All groups share one centre, and each spreads out both ways along 12 directions, with some noise.
(in the rows, 128 means zero)
Known rows, each followed by its group:
[119 152 140 106 137  63 145 134 141 107 133 117 135 119 127 122]  G
[115 138 140 101 116 115  99 102 123 161 146 130 108 149  57 120]  J
[151 130 114 129 128 144 108 135 163 122 170 154 130 109 122 148]  G
[153 118 115 160 124 143 174 142 216  99  98 158 124  96 128 120]  L
[110 150  89 135 100  65 101 107 167  93 121 127 172  92 174 141]  X
[120 131 117 166  82 136 123 144 185 100 137 152 151 120 157  63]  J
[119 147 137 153 104 105 148 131 148 125 118 125 150 111 155 144]  L
[170 156 140 152 173 204 126 120 103 102 170 132 129 120 158 134]  G
[187 113 105 129  82 148  88 127 145  97 126 161 130 132 117 148]  G
[119 112 192 146 140 122 132 160 139 104 113 137  88 142  57 109]  X
[147 119 174 165 100 105 103 128 181 101 162 102 111  81 139 100]  J
[139 153 127 162  99 112 103  84 131 127 115 129 111 120 123 124]  X
[139 138 100 124 151 124 119 138 149  78 149 114 167 102 168 141]  X
[148 125 124  98  79 103 115 111 150 117 137 124 121 139 118 114]  X
[197 129  79 151 120 129 106 139 117 115 120  90 132 137  89 167]  J
[181 128 147 147 107 132 161 143 141 158 101 128 106 120 116 102]  C
[150 122 113 101 117 118 144 142 181 124 134 106 123 115 143 124]  B
[118 111 129 148  88  65 111 142 142 145 115  72 121 113 125  95]  L
[156 153 141 113  81 126 125 128 215  84 109 117 154 135  86 136]  Q
[134 141 110 152  82 102 134 189 152  74 134 180 147 159 129 162]  B
[133 179  72 149  82  48  99 115 169  97 142  97 195  93 173 160]  C
[118 143 112 150 122 155 152 102 171 104  71  63 149 126 140 133]  G
[132 144 150 119  95 103 127  95 144 115 131 131 128 131  98  85]  G
[180 143 158 116  91 134 170 108 162 155 119 105  85 136 112  95]  Q
[159 138 121 130  90 108 134 127 140 113 145 142 135 128 151 118]  X
[132 122 154 125  58 114  89  69 211 104 124 127 124  89 143 105]  G
[124 167 119 102 130 142  91 107 143 115 123 185 119 128 179 116]  B
[143 193 140 139 107 219 163 188 156 116 139 134 138 197 168 144]  X
[146 160 132 149 140 133 157 128 166  91 132  96 133 110 154 134]  L
[158 165  89 158  82 138 170 102 183 119  85 155 121 145 113 124]  J
[157 115  93 137 122 156  86 135 124  88 100 191 111 162  86 106]  J
[147 122 113 160 116 115  98 195 121 161 164 154 117 127 130 143]  G
[124 103 117 193  92 130 120 163 159  98 114 112 146 155  19 116]  L
[ 79 170 144 154 115 117 144 124 134  73 104 195 165 128 175 205]  J
[ 89  98 172 143  79 104  53 158 133 171 134 187  86 119 123 202]  C
[124 140 154 142 131 118 134 111 158 118 112 130 115 112 111 126]  Q
[ 91 145 152 145 134  59  86 137 133 115 122  84 145  76 189 147]  C
[145 121 109 161 136 167  94 156 124  70 147 209 121 147 118  98]  J
[139 106 127 116 103 107 109 132 187 103 150 136 121 106 136 134]  C
[138 109 110 139 117 102 138 144 177 128 102 131 121  95 163  97]  L
[154 172 137 190  94 131  72 171 102 152 121 138  95 139 177 137]  C
[131 130 136 198 153  62 115 168 177 129 136 171  71  87  75 100]  X
[151 161 109 138 142 142 108 161 140  80 147 155 127 143 154  68]  G
[ 94 159 119  90 165 115  98 124 110  91 101 130 150 150 115 186]  G
[157 146 120 156 111 107 141 177 181 124 126 175  96 116 164 112]  G
[112 147 140 148 128 139 151 148 145 126 133 113 146 132 137  97]  C
[ 97 115  75 169 100 106  91 146 126 219 122  61 127 122 141  73]  L
[150 110 113 109 136  76  56 103 115  88 150 100 107 111 104  97]  X
[151 148 109 127 120 131 119 138 154 118 131 109 116 140 130 119]  Q
[124 176 155 156 102 136 169 186 168 165 152 163 138 141 153 123]  X
[123 144 175 148 110 121 119 121 142 133 119 102 108 110 166  87]  J
[152 118 140  44 116 105 109 114 178 109  82 157 100 138  91 133]  Q
[135 112  84  85  82 104  94 129 122 150 129 124 126 153 141  97]  Q
[151 127 150 106  92 136  96  99 151 169 114 148  62 108 214  49]  B
[132 173  88 124 156 145 149 171 165 112  92 119 156 155 125 125]  C
[156 149 139 150 197 105 168 141 119 153 143  82 121  88 114 107]  C
[119 115 148 119 102 123  91 125 130  63  95 163 124 160  88  76]  B
[123 176 152 181 187 108 128 106 153  83 111 109 141  86  81 185]  B
[134 142 123 125 111 108 119 131 171 104 123 134 111 129 126 146]  B
[113 199 140 159 114 126 167 122 169 108 119 156 131 124 193 150]  J
[112 117 113 139  63 105 141 117 167 146 101 150 162 128 101 112]  L
[ 91 147 176 116 110 149 108 158 170 127 103 122 122 161 101  93]  X
[141 100 134 128 118 146  83 141 141 129 141 159 104 136  79 103]  J
[169 129 127 144 141 116 157 174 153 175  93 127 111 115 102 133]  C
[156 125 150 160  80 127 156  81 184 126 126 129 100 103 121  69]  C
[140 106 165 146 100  91 201 140 169  83  97 166 147  89 162 143]  X
[132 122 103 128 122 136 114 155 143 139  94  81 144 132 134 152]  J
[119 125  72 146 156 123 187 114 189 176 136 126  85 110 108  99]  Q
[133 111 119 106 102 115 121 170 148 108 108 153 138 139 149 141]  B
[102 141 157 123 159 128  82 106 115  87 132 151 106 121 139 104]  C
[114 117 129 133 136 127 127 133 153  84 128 163 186  90 158 110]  L
[162 123 154 158 109 111 190 130 170  69  84  83 123 113 139  88]  L
[109 134 111 152 117 113 114 124 185 133 125  81 126 117  83 152]  L
[149  97 163 128  88 126 158 146 147 106  41 101 155 131  95 147]  Q
[134 143 151 134 134  98 146 127 126 101 117 149 142  98 168 154]  J
[166 120  99  60 126  68  34 136 142  97 174  99 106 109 175  43]  X
[128 145 125 152 127 132 180 113 193 115  98  88 142 109 130  41]  C
[121 158 134 132  96  90  97 135 134 122 121 122 123 129 147 184]  G
[142 175 130 171 114 142 153 134 150 121 139 113 133 124 167 134]  X
[151 123 182 165  65 135 137  70 146 141 131 166  70 110 119 100]  C
[164 105 151 146  87 124 170 139 141 134  96 104 145 119 116 130]  Q
[138 102 105 110  93 140 119 164 146 117 117  57 153 166 102  79]  B
[164 134 146 167 119 125 145 163 131 122 124 185  94 129 111 157]  B
[ 81 148 160  95 129 103 153 111 173 162 144 109 126 117 135 110]  J
[141 128 155 169 159  95 132 169 102 134 116  72  84 104 167 135]  L
[172 133 139 122 126 122 211 118 163 165 103 130  71 101 207  70]  Q
[ 95 150 104 112  61 125 132 135 147 110 127 162 200 158 168 120]  B
[145 147  92 173 112 146 150 133 186 167 131  91 101 130 106 120]  L
[180 200 136 144  87 117 157 117 144 130 175 167 106 151 111 166]  G
[116 118 130 113 125 111 110 117 180  94  64 100 133 112 109 128]  B
[165 115 147 138  99  96 144 115 152 119 142 107  95 110 117  88]  X
[120 135 119 154  81 106 113 115 168 108 114  60 146 115 145 134]  Q
[175 140 118 145 123 127 102 159 164  98 131 185  55 134 126 124]  B
[116  99  96 131 101 113  76 117 167 111  87  76 117 129  96  96]  Q
[122 193 146 121  85 128 108 105 128  93 107 167 133 165 144 164]  L
[133 163  73  94  72 159 174 137 215 103 123 119 147 179 162 132]  B
[130 123 128 141  88 105 131 146 133 168 139  95 178 117 119 149]  J
[104 211  35 168 136  91 124 130 174 102 160 136 203 116 141 153]  C
[130 131 124 112 101  99 120  93 165 148 121 145  89 115 115 164]  Q
[138 152 171 154  94 118 173 107 137 118 118 165 140 117 147  75]  G
[101 144 154 122  99 121  43  80 164 174  62 150  42 109 161 108]  L
[138 115 152 120 121 100 138 160 132  87 115 171 124 115 159 142]  B
[148 141 124 107  64 107 120 117 158 130  80 174  99 133 186 189]  Q
[117 140 153 128 138 117 156 116 139 135 103  88 124 123 110 114]  Q
[145 139 148 109  97 108  97  94 187 116 120 144  81 116 113 123]  G

New rows, each followed by its group:
[186 148  22 161  94  87 120 120 191  64 156 143 141 106 162 140]  X
[124 165  99  91 108 142 142 109 186 135 120 127 140 126 195 141]  B
[ 94 150 106 150  83  72 106  76 135 141 102 179 164 106 108 190]  X
[164 161 168 178  76 109 105 111 117 122 123 139 115 116 136 148]  J
[200  96 114 135 130  82 142 133 155 144 108 182 112  77  94 103]  C
[100  46 109 131 106 141  83  97  92 110  79  73 155 149  37  74]  J
[124 144  87 104 139 100 115 135 182  73 134 160 155 112 139 158]  C
[150 148 147 149 133 140 129 121 167 135 151 152  99 106 112 145]  L
[126 164 141 137 144 102 125 122 133 168 134 172 119  99 135 189]  X
[153 210  93 187 103  98 143 134 160 114 170  98 130 120 191 156]  X
[101 145 152 138 101  92 117 156 155  99 131 117 142 137 124 110]  X
[176 123 158 123 174 132 176 137 174 103  99  95  62 115  88 166]  B
[152 133 110 104 141  88 118 160 148 142 145 141  80 149  61 133]  G
[ 59 113 157 132 144 130 108 109 161  99 159 116 133 114 121  66]  C
[199 174 108 133 120  95 102 132 123  96  89 102 124 115 175 152]  J
[123 150 103 145  82 128 102 140 172  81 111 154 142 154 129  97]  B
[134 167 184 105 141 112  99 129 133  85 147 171 139 122 108 164]  Q
[181  74 113 123 132  73 125 120 166  63 179 119 158  70  98  47]  J
[109 176 132  86  55  56  90 104 125 149 160 127 150 144 154 143]  L
[118  77 147  74 142  82  82  75 130 109  93 143 129  81 100 141]  X
[126 142 128 120 137 134 109 138 154 103 111 143 125 139  98 107]  Q
[ 89 108 106 143 122 125 123 145 195 138  68 113 122 120 124  82]  G
[102 125 115 126 109  94 102 148 151 126  38 175 110 124 162 172]  L
[124 128 179 182  73  66 141  98 173 127  88 186  99  85 102 151]  B
[127 149 128 109  96 151 131 126 121 177 103 192 139 136 177 162]  B
[154  76 169 196  32 102 166 102 134 174 116 167 135  81 115 168]  Q
[109 153 125 127 103  88 101  77 185 157 114 141 126  90 108 165]  B
[147 137 136 128 118 100 112 112 179 120 141 126  90  97 152 104]  B
[114 154  94 137 133 140  93 137 146 125 111 108 121 145 128 135]  L
[107 160 165 185  96 120  78 119 111 152 100  74  77 140 119 115]  L
[167 147 147 136  71  79 157 110 133 123 146 124 120 107 188 120]  X
[173 127 106 136  83 140 170 118 184 126 153 116 135 132 115 112]  X
[150 114 144 151  87 101 192 152 185  32 158 163 224  98 124  94]  L
[141 134  85 121  92 111 125 128 205 108 110 112 147 121 123 106]  J
[ 98 174 159  95 120 107 152  83 132  94 127  61 171 140 132 147]  C
[140 175 143 131  86 112 100 106 100 120 166 135 141 158 109 131]  G
[136 128  69  66 122 167 124 153 210  71  61 165 126 170 122 146]  B
[124 151 168 137  92  99 135  54 125 122 141 172 117 105 125 172]  C
[144 161  87 132 113  92 177 158 177  95 141  99 171 114 190 144]  L
[125 147 106 132  99 103 105 151 136 110 105 143 137 152 124 128]  G
[136 153  92 155 142  98 118 172 174 116 162 156 127 115 102 143]  X
[ 83 162 150 170 146 110 121 137 192 142 110 114 121 104  96 133]  X
[ 89 151 110 115  38  88  23 104 141 153 130 139 143 129 190  76]  B
[126 117 115 133 124 152 129 116 186 117 107 130 134 105 131 147]  G
[118 133 159 154 101  97 121 101 156 115 126 127 128  89 149 132]  Q
[ 79 152 173 142 123 117  82 165 166 105  81 143 106 139 127  86]  X
[122 182 141 137  86 108  81 115 185 131  99 131  70 120 194 132]  L
[105 189 178 202  94 119 164 216 187 124 137 138  97 172 110 101]  X
[112 151 143 148 109  85  97 148 164 136 111 164  94 126 108 113]  X
[102 135 170 104  96 126 156 119 168 135 118  95 169 120 147 122]  X
[180 158 126 182 105 144 113 177 131 110 134 125  78 150 166  68]  L
[131 155 105  99  72  77 132  92 244  59  60  99 124 125 133 104]  G
[111  86 192 130  89  95 124 109 164 132 143 144  97  81 141 147]  C
[182 129 149 105  82 108  90  87 205 103 149 154  74  95 123 150]  G
[160 150 122  98 121 115 139 113 134 157 171 126 145 101 175 158]  X
[140 142 115 138 125 123 140 149 172 118 134 106 139 116 140 115]  C
[175 140 191 145  73 141 107 168  90 132  71 117 104 148 189 111]  C
[159 143  90 157  78 128 126 132 182 115 131 151 128 133 140  86]  X
[120 169 135 137 121 125 135 127 160 116 122 145 135 129 126 145]  Q
[133 149 150 109 128 122 136  87 191  97  88 107  99 115 115 149]  L
[142 104 129  99 207 129 103 176 130 114 118 178  81 114 122 123]  G
[158  97 145  97 123 128 173 163 168 113  80 116 104 117 185 129]  B
[153  89 128  96 136 161  76  60 164 132 110  65  94 107  72  49]  X
[143 154 106 117 122 125 126 111 166 124 109 127 105 141 106 139]  J
[124 140 119 131  77  61 147  80 208 174 163 123 130  89  75 172]  B
[137  95 156 123  90  80 136 153 128 201 136  57 186  84 146 112]  J
[115 154 100  98 105 145  54 135 104 103 146 191 136 186 109 119]  B
[158 170 106 135 118 172 143 124 181 117 123 179 103 140 154 115]  B
[118 104 141  64 162 111 118 141 139 106 121 125 127 130  86 148]  C
[112 125  90 101 126  68  82 120 182 114 151 107 156  89 115 108]  X
[156 131 151 146 143 117 128 126 146 113 131 147  93 104 114 125]  B
[ 89 126 125  84  58  58 104  94 204  87 115  66 136 129 118 113]  B
[133 114 118  63 106 116 111 123 198 124  83 187 122 119 132 147]  X
[123 140 135 119 105  98 123 141 185 105 124 114 128 121 136 108]  X
[163 168 154 164 124 173 135 134 130 131 172 130  71 149 143 146]  C
[140 124 101 106  95  71 113 136 122 155 153  82 137 129 141  76]  L
[141 127 185 128 119 142 167 196 163 172 176 130 127 133 120  48]  X
[120 133 137 145  71 129  55 118  98 135 169 146 155 143 109  66]  G
[117 128 113 166 115 126  98 164 213  62  83 156 131 106 157 117]  L
[140 184 106 116  91  82  98 140 166 107 139 160 162 125 145 180]  J
[155 134 139 137 169  81 174 160 148 100 178 101 128 102  87 211]  B
[130 110 117 152  89 130  90 152 177 118  40 119 127 123 129  99]  B
[149 168 122 155 172 138  79  99 151 152 130 104  87 114  44 159]  B
[134 149 162 116 101  99 139 121  97 132 109 169 121 145 121 171]  L
[133 143  73 137 123 118  73 103 239 168  85 126 119  76 101 138]  B
[129  97  98 120 134 105  97  99 145  88 121 136 174  81 138 105]  X
[122 158 165  92 103 103 125  81 127 115 157 137 154 130 105 150]  L
[150 136 147 119 100 100 127 122 162 135 129 127  97 116 141 104]  X
[133 159  58 104 142 121  91 127 189 121 158  73 131 110 191  78]  L
[167 137 110 108  94 102  95 114 137 139 102 124 128 135  96  97]  J
[160 116  88 151 108 145 102 156 152 112  88 122  98 141 141 144]  Q
[142 133 114 156 115 150 141 129 149 154 130 153 129 125 112 115]  L
[140  87  96  70  97  46  88  89 159  65 114 131 146  93 127 134]  X
[158 110 150 162  61 124 117 162 107 106 114 120 181 127 135 171]  Q
[122 143 141  94 123 103  84 134 120 131 125 150 132 132 144  75]  J
[131 123 138 133 111 104 129 149 159  82 112 150 126 128 122 121]  X
[179 149 162 152  73 145 107 110 138 144 169 119 103 143  89  75]  Q
[145 179  91 170  77 104 142  92 147  68  99 132 171 134 135 152]  J
[150  96 175 122 113  74 156 112 188 145  98  52 116  55 151 117]  J
[177 148  93 137 119 139 146 153 170 142 138 128 120 133 121 122]  J
[ 97 168 145 108 124 104  44  91 161  87 132 138 104 125 130  98]  Q
[127 185 182 157 109 112 194  98 109  81 207 103 136 146 127 121]  B
[118 147  83  64  92 153  88 163 108  95 167 171 169 190 188  94]  B
[148  69 151 119  96 107  99 163 202 149 172 142 122  87  76 125]  J
[132 171 150 167 126  91 132 104 108 170 227 106 152  94 116 142]  B
[150 153 123  96 120 102 186 133 179 129 144 192 135 107 161 164]  Q
[154 141 144  95 133  99 108 123 206 147 157  75  80 104 116  90]  J
[147 136 115 148 109 143 111 151 135 131 146 140 134 141 123 119]  J
[143 188  62 162 102 110  97 135 172  81 130 138 127 130 177 150]  X
[111 185 109  88 136 129  99 136 146  90 136 100 140 169 126 213]  C
[137 182 108 137 103 122  68 142 199  77 178 108  82 123 201 224]  C
[146 180 102 125 111 151 111 134 146 123 159 124 101 170 132 141]  B
[117 158 189 138  74  65 136  80 182 159 154  40 130  84 124 134]  J
[155 149 182 120 168 118 125 137 117 101 164  76 133 114  92 147]  Q
[134 174 114 199 158 111  50  94 130 125  91 156  52  98 117 130]  X
[136 140 126 143 121 134 119  79 128 173 119 170 139  88 147 140]  X
[132 126 119 168 114 166 117 157 102 138 146 152 137 155 112 115]  J
[162 136 191 166  66 107 197 121 163 138 176 243 172  75 137 130]  Q
[ 76 104  91  98 114 109 138  69 166 118 108  75 153 145  32 150]  J
